The groups are shells around one centre, one inside the other: the same stretched ball of 7 dimensions in 6 sizes.
Known rows, each followed by its group:
[ 0.49 -1.60  1.25 -1.18  1.50  0.03 -0.80 -4.07 -0.98  1.26 -0.61  1.12
  1.28  1.28 -0.67 -1.28  1.15  1.07 -2.28 -2.47 -1.10  3.88]
J_530
[ 2.25 -0.63  1.82 -0.72  0.32  0.18 -2.42 -4.51 -1.04  0.43 -0.47  2.99
  1.22  1.56 -1.28 -0.43  0.50  0.50 -1.54 -2.83 -0.21  5.11]
J_817
[ 1.96 -1.17  0.10 -1.68  1.78  0.24 -0.45 -4.77 -2.08  0.67 -0.01  1.76
  1.43  2.13 -1.41 -0.56  1.05  0.39 -2.05 -3.43 -0.75  5.46]
J_784
[ 2.51 -1.47  1.80  0.09 -0.31 -0.84 -2.62 -2.57  0.20  1.06 -0.70  1.13
  1.18  2.44 -0.99 -1.98  0.07 -0.16 -0.99 -1.32 -0.05  4.38]
J_569
[ 1.27 -1.47  1.18 -1.23  1.75 -0.10 -1.76 -3.64 -1.19  0.44  0.15  1.65
  2.09  1.57 -1.25 -1.13  0.41  0.05 -1.70 -2.92 -0.78  3.56]
J_644
[ 2.54 -1.21  0.09 -2.04  0.83  0.94 -2.14 -4.60 -2.11  0.91 -0.15  1.74
  0.77  3.20 -0.66 -0.39  0.27  1.94 -1.56 -2.91 -0.58  5.68]
J_817
[ 3.04 -1.36  1.78 -0.39  0.61 -1.24 -3.99 -2.27 -0.62  0.74 -0.09  1.51
  1.63  2.61 -1.48 -1.04 -0.55 -1.04 -0.89 -1.04 -0.09  3.35]
J_530
[ 3.25 -1.20  1.69 -0.97  0.27 -0.45 -4.77 -3.07 -1.19  1.05 -0.37  1.93
  0.90  3.11 -0.96 -0.32 -0.68  0.44 -0.94 -0.98 -0.26  3.90]
J_784
[ 2.31 -1.86  2.08  0.11  0.08 -0.92 -3.57 -2.33  0.39  0.86 -0.39  1.21
  1.89  2.64 -1.03 -2.32 -0.48 -0.54 -0.56 -1.22 -0.46  3.34]
J_141
[ 2.96 -1.26  1.11 -0.42  0.62 -0.77 -2.25 -3.24 -0.75  0.53 -0.09  1.74
  1.69  2.54 -1.66 -1.33  0.10 -0.95 -1.05 -2.20 -0.14  4.77]
J_141
[ 1.56 -0.50  1.90 -0.80  0.74 -0.34 -1.87 -3.25 -1.02  0.54 -0.31  2.06
  1.00  0.65 -1.20 -0.20  0.74  0.38 -2.16 -2.43  0.29  4.06]
J_569
[ 2.42 -2.20  0.96 -0.68  0.71 -0.64 -3.04 -2.45 -0.37  1.11 -0.14  0.47
  1.78  3.43 -0.86 -2.23 -0.43 -0.09 -0.73 -1.37 -0.74  3.61]
J_569
[ 2.55 -1.85  1.01 -1.26  1.22 -0.63 -3.66 -3.01 -1.33  1.34 -0.20  0.96
  1.31  3.22 -0.94 -0.92 -0.35  0.18 -1.21 -1.04 -0.89  3.43]
J_644
[ 1.19 -1.72  1.45 -1.08  1.00 -0.60 -2.71 -1.81 -0.65  1.27 -0.21  0.13
  1.11  1.86 -0.46 -1.29  0.00  0.90 -1.76 -1.16 -0.25  2.56]
J_530
[ 3.17 -1.33  1.48 -0.01  0.05 -0.84 -2.60 -3.41 -0.33  0.78 -0.51  1.89
  1.48  2.79 -1.53 -1.59  0.07 -0.88 -0.85 -1.79 -0.25  5.05]
J_141
[ 2.61 -1.16  1.88 -0.87  1.00  0.01 -3.64 -5.21 -1.37  0.61 -0.46  3.40
  1.79  2.42 -1.49 -0.42  0.06 -0.14 -1.08 -2.41 -1.24  4.54]
J_644
[ 2.21 -0.21  1.22 -1.53  1.19  0.30 -1.83 -4.72 -2.17  0.25 -0.08  3.06
  1.02  1.14 -1.53  0.71  0.81  0.57 -2.18 -3.31  0.01  5.17]
J_817
[ 1.89 -1.38  1.89 -0.65  1.31 -1.15 -3.05 -2.70 -0.88  0.98 -0.24  1.40
  1.56  1.67 -1.33 -0.77  0.10 -0.67 -1.61 -1.26 -0.49  2.85]
J_141
[ 0.77 -1.35  2.45 -0.15  1.35 -1.35 -1.83 -2.64 -0.23  1.02 -0.54  1.26
  1.66  0.44 -1.28 -1.22  0.80 -0.79 -2.10 -1.45 -0.49  2.50]
J_817
[ 3.41 -1.17  0.53 -1.81  0.91  0.37 -3.70 -4.42 -2.21  0.81 -0.03  2.28
  1.03  3.61 -1.12  0.02 -0.34  0.90 -1.12 -2.25 -0.64  5.14]
J_141
[ 3.18 -1.99  1.18  0.01 -0.77 -0.61 -3.14 -2.49  0.33  1.39 -0.75  0.58
  1.04  3.90 -0.62 -2.61 -0.42  0.32 -0.40 -0.95 -0.28  4.93]
J_530
[ 1.80 -0.92  2.05 -0.07  0.34 -0.82 -1.91 -2.44 -0.08  0.34 -0.19  1.64
  1.63  1.03 -1.40 -1.40  0.38 -0.57 -1.50 -2.26  0.38  3.83]
J_530
[ 1.83 -1.86  1.41 -0.11  0.56 -1.10 -1.67 -2.52  0.04  1.33 -0.64  0.47
  1.40  2.26 -1.02 -2.23  0.45 -0.44 -1.38 -1.30 -0.51  3.87]
J_141
[ 3.50 -1.42  1.56 -0.44 -0.02 -1.03 -4.17 -2.68 -0.70  1.38 -0.62  1.33
  0.77  3.39 -1.07 -0.94 -0.48 -0.18 -0.87 -0.47 -0.19  4.21]
J_784
[ 2.62 -1.16  0.83 -1.40 -0.23  0.29 -3.38 -2.13 -1.00  0.93 -0.06  0.69
  0.46  2.99 -0.28 -0.85 -0.51  1.96 -1.22 -1.70  0.55  4.39]
J_817
[ 0.69 -0.88  1.59 -1.11  1.67  0.21 -0.51 -5.13 -1.39  0.57 -0.45  2.60
  1.58  0.46 -1.30 -0.48  1.47  0.47 -2.45 -3.47 -0.91  4.55]
J_817
[ 2.59 -0.88  0.78 -1.10 -0.10 -0.30 -2.13 -1.97 -1.01  1.04 -0.25  0.47
  0.19  2.35 -0.63 -0.70  0.15  1.24 -1.73 -1.61  0.89  4.75]
J_817
[ 3.11 -1.78  0.69 -1.26  1.26 -0.15 -3.45 -4.03 -1.47  0.66  0.13  1.94
  2.03  3.65 -1.41 -1.14 -0.46 -0.33 -0.68 -2.24 -1.09  4.42]
J_141
[ 3.01 -2.16  0.48 -1.27  0.79  0.07 -3.37 -4.16 -1.25  1.33 -0.37  1.32
  1.44  4.31 -0.81 -1.59 -0.38  0.65 -0.67 -1.70 -1.40  4.82]
J_569
[ 0.87 -1.79  1.32 -1.12  1.36 -0.38 -1.83 -2.98 -0.83  1.40 -0.46  0.53
  1.22  1.74 -0.56 -1.33  0.56  0.89 -1.99 -1.62 -0.87  3.12]
J_784
[ 2.43 -1.82  1.08 -0.09  0.64 -0.77 -1.44 -3.68 -0.22  0.89 -0.47  1.38
  1.92  2.72 -1.49 -2.33  0.46 -0.97 -1.00 -2.20 -0.83  4.93]
J_784
[ 1.58 -1.11  1.93 -1.09  1.55  0.14 -2.78 -4.99 -1.40  0.40 -0.22  3.16
  2.04  1.44 -1.42 -0.41  0.40  0.04 -1.57 -2.94 -1.19  3.90]
J_644
[ 2.20 -2.13  2.00 -0.44  1.20 -0.93 -4.02 -3.49 -0.49  1.15 -0.45  1.72
  2.12  2.84 -1.22 -1.65 -0.37 -0.79 -0.80 -1.08 -1.51  2.90]
J_784
[ 1.44 -0.74  0.98 -1.46  1.61 -0.41 -0.85 -3.67 -1.90  1.06 -0.33  1.40
  0.67  0.97 -1.20  0.18  1.22  0.53 -2.73 -2.30 -0.14  4.32]
J_784
[ 2.37 -1.93  1.73 -0.32  0.19  0.12 -3.42 -4.27 -0.11  0.74 -0.52  2.26
  2.11  3.18 -0.94 -2.25 -0.32  0.22 -0.38 -2.27 -1.26  4.49]
J_784
[ 1.39 -2.30  1.56 -0.45  0.88 -0.41 -2.46 -3.38 -0.04  1.22 -0.55  0.96
  1.96  2.61 -0.74 -2.47  0.10  0.17 -1.03 -1.70 -1.36  3.46]
J_569
[ 2.35 -1.93  1.34 -0.42 -0.21  0.03 -2.92 -3.40 -0.03  1.19 -0.67  1.19
  1.34  3.32 -0.51 -2.32 -0.17  0.90 -0.68 -1.73 -0.77  4.67]
J_141
[ 1.33 -0.96  1.88 -0.71  1.91 -0.66 -1.19 -5.14 -1.43  0.85 -0.65  2.81
  1.64  0.74 -1.80 -0.27  1.38 -0.81 -2.31 -2.58 -1.19  4.25]
J_644
[ 2.45 -2.05  0.89 -1.31  0.72  0.06 -3.84 -2.92 -0.92  1.04 -0.04  0.90
  1.57  3.65 -0.56 -1.60 -0.73  0.97 -0.72 -1.62 -0.83  3.67]
J_569
[ 2.43 -1.63 -0.08 -1.29  0.57 -0.10 -1.14 -2.77 -1.11  1.18 -0.15  0.10
  0.82  3.16 -0.72 -1.60  0.37  0.95 -1.52 -2.15 -0.06  5.19]
J_817
[ 3.30 -1.77  0.91 -0.69  0.09 -0.13 -3.05 -4.46 -0.91  1.46 -0.85  1.74
  0.99  3.98 -0.93 -1.49  0.00  0.46 -0.76 -1.52 -1.09  5.59]
J_530
[ 2.05 -1.78  0.07 -2.07  1.96  0.61 -2.03 -4.73 -2.15  0.70  0.24  1.69
  1.86  3.12 -1.07 -0.85  0.19  0.86 -1.44 -3.17 -1.36  4.64]
J_530
[ 1.21 -1.45  1.45 -1.26  1.66 -0.41 -2.06 -3.81 -1.38  1.28 -0.47  1.42
  1.22  1.57 -0.94 -0.58  0.71  0.49 -2.12 -1.80 -1.01  3.43]
J_569
[ 1.65 -0.72  2.04 -0.55  0.43 -0.55 -2.29 -2.62 -0.59  0.61 -0.33  1.65
  1.06  0.91 -1.06 -0.65  0.43  0.30 -1.86 -2.01  0.39  3.70]
J_569
[ 2.98 -1.84  1.81 -0.12 -0.71 -0.54 -4.36 -2.15  0.30  1.18 -0.57  0.96
  1.17  3.57 -0.53 -2.19 -0.88  0.50 -0.32 -0.77 -0.21  3.93]
J_784
[ 3.37 -1.57  0.13 -2.04  0.71  0.53 -3.90 -3.75 -2.08  1.07  0.05  1.37
  0.87  4.24 -0.66 -0.44 -0.67  1.54 -0.93 -1.92 -0.61  4.91]
J_817
[ 3.64 -1.63  1.07 -0.24 -0.28 -0.52 -3.50 -2.64 -0.19  0.56 -0.08  1.42
  1.72  3.76 -1.26 -2.08 -0.74 -0.48 -0.18 -1.81 -0.03  4.89]
J_530
[ 3.26 -0.87  0.64 -1.18  0.51 -0.08 -2.62 -3.13 -1.47  0.27  0.27  1.81
  1.29  2.76 -1.43 -0.56 -0.19  0.11 -1.15 -2.65  0.37  5.12]
J_784
[ 1.11 -1.71  1.44 -1.32  1.72  0.32 -2.22 -4.95 -1.29  0.87 -0.37  2.24
  1.95  1.94 -0.97 -1.07  0.53  0.68 -1.61 -2.78 -1.67  3.86]
J_644
[ 2.53 -2.30  0.94 -0.94  0.41  0.60 -3.52 -4.36 -0.54  0.88 -0.31  1.76
  2.07  4.09 -0.64 -2.36 -0.58  0.92 -0.22 -2.41 -1.56  4.69]
J_530
[ 3.11 -1.09  0.58 -0.96 -0.06  0.05 -2.40 -2.76 -0.91  0.47  0.08  1.26
  1.11  3.01 -1.03 -1.24 -0.21  0.61 -0.99 -2.50  0.49  5.32]
J_644
[ 0.85 -1.53  1.76 -0.59  1.13 -0.25 -1.56 -3.34 -0.32  0.56 -0.21  1.49
  2.03  1.17 -1.03 -1.76  0.57  0.12 -1.64 -2.66 -0.66  3.45]
J_141
[ 1.92 -1.70  2.44  0.00  0.79 -0.77 -3.13 -4.48 -0.24  1.15 -0.96  2.48
  1.87  2.09 -1.30 -1.56  0.33 -0.68 -1.11 -1.52 -1.53  3.80]
J_644
[ 1.75 -0.62  1.34 -0.82  1.06 -0.54 -0.79 -3.77 -1.30  0.72 -0.41  1.89
  0.98  0.89 -1.48 -0.31  1.20 -0.09 -2.34 -2.60  0.04  4.79]
J_569
[ 2.83 -1.35  0.90 -0.61  0.24 -0.47 -1.87 -3.85 -0.91  1.29 -0.75  1.42
  0.79  2.91 -1.10 -1.22  0.54  0.20 -1.39 -1.73 -0.44  5.51]
J_644
[ 1.59 -0.80  1.81 -1.34  0.98  0.01 -2.96 -3.52 -1.44  0.77 -0.27  2.06
  0.98  1.32 -0.86  0.06  0.29  1.07 -1.97 -2.09 -0.21  3.59]
J_141
[ 1.18 -1.32  1.94 -0.45  1.33 -0.58 -1.73 -3.43 -0.48  0.38 -0.12  1.92
  2.20  1.02 -1.45 -1.43  0.56 -0.63 -1.61 -2.65 -0.61  3.41]
J_644
[ 2.19 -2.03  1.69 -0.01  0.76 -1.23 -2.54 -3.18 -0.08  1.35 -0.71  1.12
  1.75  2.64 -1.25 -2.12  0.20 -0.97 -1.06 -1.09 -1.08  3.73]
J_569
[ 1.69 -0.87  1.09 -2.02  1.56  0.67 -2.55 -4.72 -2.27  0.63 -0.06  2.51
  1.13  1.75 -0.96  0.39  0.44  1.45 -2.03 -2.97 -0.71  4.33]
J_817
[ 2.58 -1.81  1.02 -1.50  1.36 -0.45 -4.03 -3.26 -1.61  1.33 -0.17  1.18
  1.24  3.31 -0.89 -0.60 -0.44  0.44 -1.24 -1.07 -1.04  3.35]
J_530

New rows, each followed by its group:
[ 1.87 -1.16  1.68 -0.19  0.09 -0.87 -1.99 -1.62  0.05  0.66 -0.19  0.68
  1.26  1.51 -1.00 -1.69  0.17 -0.10 -1.45 -1.73  0.61  3.69]
J_817
[ 2.58 -0.72  1.67 -0.89  1.45 -0.78 -2.49 -4.64 -1.82  0.85 -0.48  2.88
  1.23  1.61 -1.88  0.33  0.73 -0.83 -1.94 -2.01 -0.67  4.54]
J_644
[ 1.43 -1.72  1.55 -0.74  0.98 -0.83 -2.50 -2.14 -0.45  1.21 -0.32  0.42
  1.34  1.92 -0.75 -1.51  0.14  0.24 -1.62 -1.23 -0.41  2.86]
J_569
[ 1.81 -1.08  0.94 -1.99  1.36  0.26 -2.76 -3.70 -2.10  1.08 -0.16  1.51
  0.70  2.08 -0.68  0.24  0.28  1.59 -2.08 -2.06 -0.46  3.93]
J_817
[ 1.70 -0.96  2.13 -0.92  1.55 -0.03 -2.66 -5.48 -1.49  0.54 -0.50  3.52
  1.86  1.29 -1.59 -0.14  0.67 -0.19 -1.73 -2.80 -1.32  4.20]
J_784
[ 1.94 -1.39  0.80 -1.46  1.64 -0.37 -1.80 -4.04 -1.82  1.29 -0.39  1.36
  1.02  2.20 -1.13 -0.36  0.69  0.39 -2.06 -1.91 -0.87  4.28]
J_569
[ 1.60 -1.92  0.97 -1.04  0.95 -0.59 -2.15 -2.54 -0.77  1.61 -0.50  0.10
  0.93  2.52 -0.51 -1.52  0.28  0.79 -1.69 -1.12 -0.65  3.51]
J_784
[ 2.92 -1.76  0.81 -1.18  1.85 -0.58 -2.96 -4.59 -1.74  0.87 -0.07  2.16
  2.05  3.25 -1.74 -0.83  0.02 -0.95 -1.08 -2.09 -1.50  4.35]
J_817
[ 2.25 -0.72  1.30 -0.72  0.89  0.03 -1.16 -4.99 -1.26  0.29 -0.31  2.96
  1.61  1.52 -1.73 -0.66  0.96 -0.29 -1.69 -3.43 -0.44  5.64]
J_817
[ 1.36 -1.18  1.64 -0.90  1.74 -0.97 -1.79 -3.36 -1.25  1.03 -0.34  1.48
  1.38  1.05 -1.41 -0.44  0.82 -0.46 -2.24 -1.76 -0.61  3.27]
J_569
[ 0.79 -1.72  1.07 -1.23  1.47 -0.06 -1.25 -3.40 -0.93  1.09 -0.27  0.78
  1.50  1.65 -0.68 -1.47  0.71  0.90 -1.97 -2.38 -0.88  3.59]
J_141
[ 1.60 -1.81  1.33 -0.25  0.88 -1.00 -1.17 -3.13 -0.25  1.37 -0.71  0.66
  1.39  2.02 -1.09 -2.03  0.80 -0.41 -1.65 -1.56 -0.76  4.08]
J_644
[ 2.24 -0.44  1.94 -0.76  1.02 -0.78 -2.39 -3.72 -1.43  0.67 -0.40  2.54
  1.00  0.98 -1.65  0.30  0.69 -0.47 -2.09 -1.99  0.03  4.18]
J_141
[ 2.29 -0.94  0.96 -1.06  0.92 -0.34 -1.40 -4.27 -1.59  1.22 -0.65  1.77
  0.63  2.01 -1.22 -0.31  0.97  0.40 -2.09 -2.08 -0.44  5.25]
J_644
[ 0.78 -0.76  1.45 -1.45  2.33 -0.26 -0.82 -4.36 -1.91  0.49 -0.06  2.26
  1.62  0.22 -1.57  0.14  1.32 -0.06 -2.72 -3.13 -0.65  3.69]
J_817
[ 1.40 -1.38  1.21 -0.87  1.01 -0.88 -1.60 -1.80 -0.68  1.05 -0.13  0.18
  1.09  1.45 -0.90 -1.21  0.44  0.22 -2.00 -1.56  0.17  3.23]
J_784
[ 1.82 -0.68  2.09 -0.89  1.21 -0.89 -2.81 -2.94 -1.28  0.76 -0.24  1.97
  1.07  0.87 -1.39  0.17  0.43 -0.23 -2.11 -1.64  0.05  3.20]
J_644
[ 1.86 -2.16  1.54 -0.70  1.48 -0.28 -2.92 -4.61 -0.72  0.92 -0.38  2.10
  2.42  2.81 -1.27 -1.86  0.05 -0.45 -0.90 -2.20 -1.89  3.76]
J_141
[ 2.23 -2.13  0.31 -1.24  1.14  0.49 -1.74 -5.06 -1.20  1.07 -0.37  1.60
  1.83  3.61 -0.92 -1.94  0.33  0.70 -1.02 -2.85 -1.68  5.38]
J_817
[ 3.17 -1.55  0.61 -1.02  0.80 -0.59 -2.50 -4.08 -1.52  1.57 -0.68  1.35
  0.75  3.49 -1.17 -0.80  0.32  0.08 -1.39 -1.29 -0.87  5.22]
J_530
[ 3.59 -2.11  0.95 -0.54 -0.11 -0.53 -4.19 -2.76 -0.38  1.23 -0.36  0.91
  1.40  4.48 -0.84 -2.08 -0.93  0.07 -0.17 -0.95 -0.66  4.49]
J_569
[ 3.45 -2.34  0.17 -1.10  0.53  0.26 -3.30 -4.11 -0.96  0.92 -0.05  1.38
  1.96  4.88 -0.97 -2.26 -0.70  0.32 -0.09 -2.26 -1.31  5.28]
J_817
[ 1.97 -1.15  1.78 -0.83  0.69  0.19 -2.53 -5.07 -1.11  0.95 -0.78  2.78
  1.25  2.01 -1.06 -0.67  0.59  0.69 -1.52 -2.42 -1.06  4.87]
J_784
[ 1.56 -1.82  1.15 -1.07  0.55  0.05 -2.35 -3.30 -0.71  1.46 -0.63  0.73
  0.94  2.61 -0.32 -1.54  0.24  1.48 -1.51 -1.63 -0.80  4.03]
J_644
[ 2.06 -1.56  1.90 -0.78  0.91 -0.88 -3.86 -2.48 -0.75  1.13 -0.29  1.20
  1.37  2.26 -0.95 -0.93 -0.32  0.01 -1.30 -0.92 -0.52  2.75]
J_141
[ 2.36 -1.09  1.30 -0.84  1.97 -0.95 -1.72 -4.64 -1.72  0.72 -0.25  2.53
  1.81  1.69 -2.11 -0.25  0.86 -1.46 -1.88 -2.37 -0.98  4.44]
J_817
[ 0.93 -1.67  1.08 -1.12  1.60 -0.49 -1.34 -2.59 -0.88  0.90 -0.01  0.47
  1.64  1.47 -0.90 -1.43  0.54  0.30 -1.97 -2.19 -0.50  3.10]
J_817
[ 2.58 -1.16  0.57 -1.85  1.79  0.05 -2.46 -4.90 -2.46  0.94 -0.14  2.28
  1.20  2.65 -1.39  0.23  0.43  0.39 -1.81 -2.46 -1.03  4.83]
J_141
[ 2.01 -2.05  1.71 -0.74  0.92 -0.12 -3.48 -4.47 -0.69  1.27 -0.70  2.00
  1.77  3.00 -0.84 -1.62 -0.05  0.38 -0.93 -1.65 -1.71  3.88]
J_141
[ 2.43 -2.14  1.24 -0.91  1.13 -0.73 -3.66 -3.13 -0.88  1.39 -0.34  0.98
  1.62  3.36 -0.95 -1.51 -0.38 -0.12 -0.95 -1.00 -1.23  3.34]
J_141
[ 3.14 -1.82  2.03  0.06 -0.39 -1.03 -4.40 -2.69  0.08  1.53 -0.93  1.28
  1.05  3.45 -0.81 -1.81 -0.57 -0.13 -0.52 -0.25 -0.58  3.92]
J_530
[ 2.44 -1.11  1.06 -0.85  0.74 -0.92 -1.99 -2.66 -1.15  1.23 -0.41  0.87
  0.68  2.12 -1.17 -0.61  0.47 -0.02 -1.87 -1.33  0.11  4.30]
J_569
[ 0.90 -1.45  2.58  0.02  1.03 -1.28 -2.25 -2.40  0.12  0.91 -0.50  1.26
  1.82  0.69 -1.21 -1.60  0.50 -0.79 -1.75 -1.42 -0.44  2.45]
J_817
[ 4.02 -1.16  1.24 -0.53  0.33 -0.68 -3.82 -3.74 -1.12  0.59 -0.19  2.47
  1.54  3.46 -1.76 -0.79 -0.45 -0.97 -0.58 -1.77 -0.31  5.10]
J_817
[ 2.99 -2.13  1.20 -0.83  0.02 -0.10 -4.58 -2.73 -0.41  1.13 -0.24  1.00
  1.50  4.14 -0.51 -1.98 -1.07  0.79 -0.24 -1.16 -0.75  3.85]
J_141
[ 2.83 -1.74  1.00 -0.95  0.03  0.54 -3.20 -4.66 -0.86  1.15 -0.68  2.03
  1.21  3.77 -0.64 -1.57 -0.15  1.25 -0.69 -2.16 -1.12  5.45]
J_530
[ 0.68 -1.25  1.44 -0.75  1.80 -0.28 -0.02 -4.58 -0.96  0.62 -0.38  1.99
  1.95  0.62 -1.50 -1.23  1.49 -0.32 -2.28 -3.30 -0.98  4.31]
J_817
[ 3.25 -1.50 -0.19 -1.63  0.21  0.41 -2.61 -2.72 -1.40  0.76  0.25  0.61
  0.92  3.95 -0.68 -1.27 -0.47  1.36 -0.92 -2.34  0.19  5.34]
J_784
[ 3.03 -2.06  1.78 -0.24 -0.13 -0.75 -4.87 -2.06  0.13  1.05 -0.30  1.01
  1.69  3.72 -0.77 -2.18 -1.17 -0.10 -0.14 -0.69 -0.50  3.28]
J_817
[ 1.40 -1.60  2.84  0.25  0.62 -1.04 -2.90 -3.72  0.18  1.24 -1.05  2.09
  1.70  1.41 -1.15 -1.68  0.47 -0.64 -1.38 -1.20 -1.15  3.22]
J_817
[ 2.01 -2.23  0.51 -0.99  0.45 -0.10 -2.13 -2.70 -0.45  1.41 -0.35  0.00
  1.23  3.47 -0.37 -2.36 -0.06  1.10 -1.05 -1.63 -0.71  4.27]
J_644
[ 0.43 -1.30  2.47 -0.35  1.13 -0.37 -1.67 -3.59 -0.16  0.63 -0.49  1.96
  1.96  0.42 -1.05 -1.50  0.80  0.06 -1.88 -2.52 -0.77  3.06]
J_817
[ 2.58 -1.61  0.93 -1.55  1.80 -0.50 -3.46 -3.79 -1.94  1.06 -0.02  1.67
  1.53  2.95 -1.31 -0.32 -0.14 -0.12 -1.42 -1.61 -1.09  3.62]
J_817
[ 3.30 -1.72  0.82 -1.44  0.53  0.24 -4.39 -3.80 -1.45  1.00 -0.13  1.78
  1.32  4.09 -0.79 -0.92 -0.80  0.92 -0.60 -1.70 -0.87  4.53]
J_569
[ 1.92 -1.64  0.89 -0.70  0.15 -0.49 -1.76 -1.96 -0.29  1.25 -0.37 -0.03
  0.86  2.51 -0.52 -1.92  0.20  0.85 -1.46 -1.50  0.13  4.17]
J_141
[ 3.23 -1.75  0.95 -0.08  0.22 -0.69 -2.10 -3.89 -0.35  0.95 -0.55  1.64
  1.69  3.43 -1.50 -2.14  0.17 -0.88 -0.66 -2.00 -0.75  5.53]
J_817
[ 2.58 -2.36  0.51 -0.68  0.48 -0.23 -2.37 -3.21 -0.34  1.17 -0.30  0.54
  1.76  3.93 -0.80 -2.66 -0.23  0.23 -0.58 -1.87 -1.01  4.67]
J_141
[ 3.66 -0.86  1.02 -0.93 -0.07  0.13 -3.11 -4.51 -1.43  0.80 -0.51  2.61
  0.78  3.25 -1.24 -0.41  0.02  0.53 -1.03 -2.23 -0.22  6.05]
J_530
[ 2.58 -1.44  1.90 -0.19  1.20 -0.66 -2.63 -5.21 -0.82  0.57 -0.53  3.23
  2.36  2.28 -1.99 -1.26  0.40 -1.52 -0.97 -2.49 -1.48  4.68]
J_817
[ 1.99 -1.25  0.40 -2.10  1.46  0.71 -2.44 -3.83 -2.04  0.42  0.41  1.65
  1.48  2.52 -0.88 -0.41 -0.02  1.38 -1.56 -3.15 -0.46  4.37]
J_817
